The groups are shells around one centre, one inside the other: the same stretched ball of 2 dimensions in 7 sizes.
(in the rows, 128 means zero)
Known rows, each followed by its group:
[ 80 159 209 109 160 169 149 135 103 125 102  83 147  86 189 118 130] -> J296
[ 71 139 114 111  96 103 152  99  70 123 148 186 146 120  85 100 161] -> J296
[ 71 141 122 111 101 108 152 103  73 123 144 177 147 117  94 102 159] -> J597
[ 75 160 211 108 159 168 151 137 106 124  99  80 151  83 193 115 136] -> J101
[ 93 151 178 112 142 153 143 116  86 127 124 121 136 106 147 121 121] -> J228
[ 62 145 139 109 109 116 156 114  84 121 131 156 155 105 118  98 168] -> J708
[ 95 143 143 113 120 132 141 100  71 127 144 161 131 122 107 118 124] -> J681
[ 94 152 184 112 146 158 142 117  87 127 122 115 136 104 154 123 118] -> J681
[ 64 151 165 108 127 134 156 124  93 122 118 128 155  96 147 103 159] -> J681
[ 70 155 186 108 142 150 153 130  99 123 110 106 153  90 167 109 148] -> J228
[ 85 159 208 109 160 170 147 132 101 126 105  86 144  90 185 120 125] -> J296
[ 66 145 141 110 112 119 155 113  83 122 132 154 152 106 119 101 162] -> J597
[ 77 136 104 113  91  99 149  92  64 124 157 199 141 128  71 103 155] -> J101
[ 66 153 173 108 133 140 155 126  95 122 115 119 155  93 155 105 155] -> J597
[ 80 139 120 112 101 110 148  97  69 124 150 182 140 123  87 106 148] -> J429
[ 95 155 197 111 155 167 142 123  92 127 115 101 136 100 168 125 114] -> J708
[ 99 147 162 113 134 146 139 106  76 128 136 141 130 117 126 123 115] -> J708
[ 92 152 180 112 144 155 143 117  87 127 123 119 136 105 150 121 121] -> J228
[ 78 139 120 112 101 110 148  98  70 124 149 181 142 122  89 105 151] -> J429
[ 97 151 178 112 143 155 141 113  83 128 126 123 133 109 145 124 115] -> J101
[ 90 153 185 111 146 157 144 120  90 127 119 113 138 102 157 120 123] -> J429

New rows, each followed by its group:
[ 69 145 138 110 111 118 153 110  81 123 135 159 150 109 114 102 159] -> J429
[ 72 140 121 111 100 108 152 102  73 123 145 179 147 118  93 102 159] -> J597
[ 92 156 197 111 155 166 144 124  94 127 113  99 138  98 170 123 118] -> J296
[ 72 137 108 112  92 100 151  96  68 123 152 193 145 124  78 100 160] -> J101
[ 83 160 212 109 162 172 148 134 103 126 102  81 145  87 191 120 126] -> J101
[ 63 152 168 108 128 135 156 125  95 122 116 125 156  94 150 103 160] -> J296
[ 84 139 118 113 102 111 146  95  66 125 152 185 137 126  84 109 143] -> J228
[ 63 143 129 110 103 110 156 109  80 122 137 167 153 110 106  98 168] -> J708
[ 86 135 104 114  93 102 144  88  60 126 161 202 135 133  66 108 144] -> J708
[ 67 148 156 109 121 129 154 118  88 122 125 139 152 101 134 104 157] -> J429
[ 92 156 199 111 156 168 143 125  94 127 112  97 138  97 172 124 117] -> J101
[ 79 158 203 109 155 164 150 133 102 125 104  90 148  88 182 116 134] -> J597
[ 77 135 101 113  88  97 149  91  63 124 158 202 141 129  67 102 156] -> J708
[ 66 155 186 108 141 148 155 132 100 122 108 105 156  88 169 107 153] -> J296
[ 68 158 199 108 150 158 154 136 105 123 102  91 155  84 183 110 147] -> J101
[ 65 154 181 108 138 145 156 130  99 122 110 110 156  89 164 106 155] -> J296
[ 98 145 154 113 128 140 140 103  74 128 139 149 130 119 118 121 118] -> J101
[ 99 147 163 113 135 147 139 106  77 128 135 139 130 116 128 123 115] -> J708
[ 84 160 215 109 164 175 147 135 104 126 100  78 145  86 193 121 124] -> J708
[ 62 154 178 108 135 141 157 130  99 122 111 113 158  89 162 103 160] -> J708
[ 75 136 102 112  89  97 150  93  64 123 156 200 143 127  70 101 159] -> J708
[ 96 151 180 112 144 156 141 115  85 128 125 120 134 107 148 123 116] -> J296
[ 88 136 110 114  97 108 144  90  61 126 158 195 134 132  73 110 140] -> J101
[ 80 161 216 109 164 173 149 138 106 125  98  76 148  83 197 118 130] -> J708
[ 93 146 153 113 126 137 142 105  76 127 138 149 134 117 119 118 125] -> J429
[ 66 158 198 107 149 157 155 136 105 122 101  92 156  83 183 108 150] -> J708
[ 87 137 111 114  97 107 145  91  62 126 157 194 135 130  75 109 142] -> J296
[ 93 152 182 112 145 156 143 117  87 127 122 117 136 105 152 122 119] -> J597
[ 72 155 188 109 144 152 152 130  99 124 109 104 151  90 169 111 144] -> J429
[ 69 154 182 108 139 147 154 129  98 123 111 110 153  91 163 108 150] -> J228
[ 69 140 119 111  98 106 153 102  73 123 145 180 148 117  92 100 163] -> J296
[ 95 148 162 113 133 144 141 108  78 127 133 139 133 114 129 121 121] -> J597
[ 68 155 185 108 141 148 154 130  99 123 110 107 154  90 167 108 150] -> J597
[ 73 138 111 112  94 102 151  97  69 123 151 190 145 122  82 101 159] -> J296
[ 92 138 121 114 105 116 142  92  64 127 154 185 132 129  83 113 134] -> J296
[ 73 160 211 108 159 168 152 139 107 124  97  79 153  81 195 114 139] -> J708
[ 70 160 207 108 155 164 154 138 107 123  98  83 154  82 191 112 144] -> J708
[ 61 151 165 108 126 133 157 125  95 121 117 127 158  94 147 101 163] -> J708
[ 70 160 206 107 155 163 154 138 107 123  99  83 154  82 190 111 144] -> J708
[ 90 152 183 111 145 156 144 119  89 127 120 115 138 103 154 120 123] -> J429
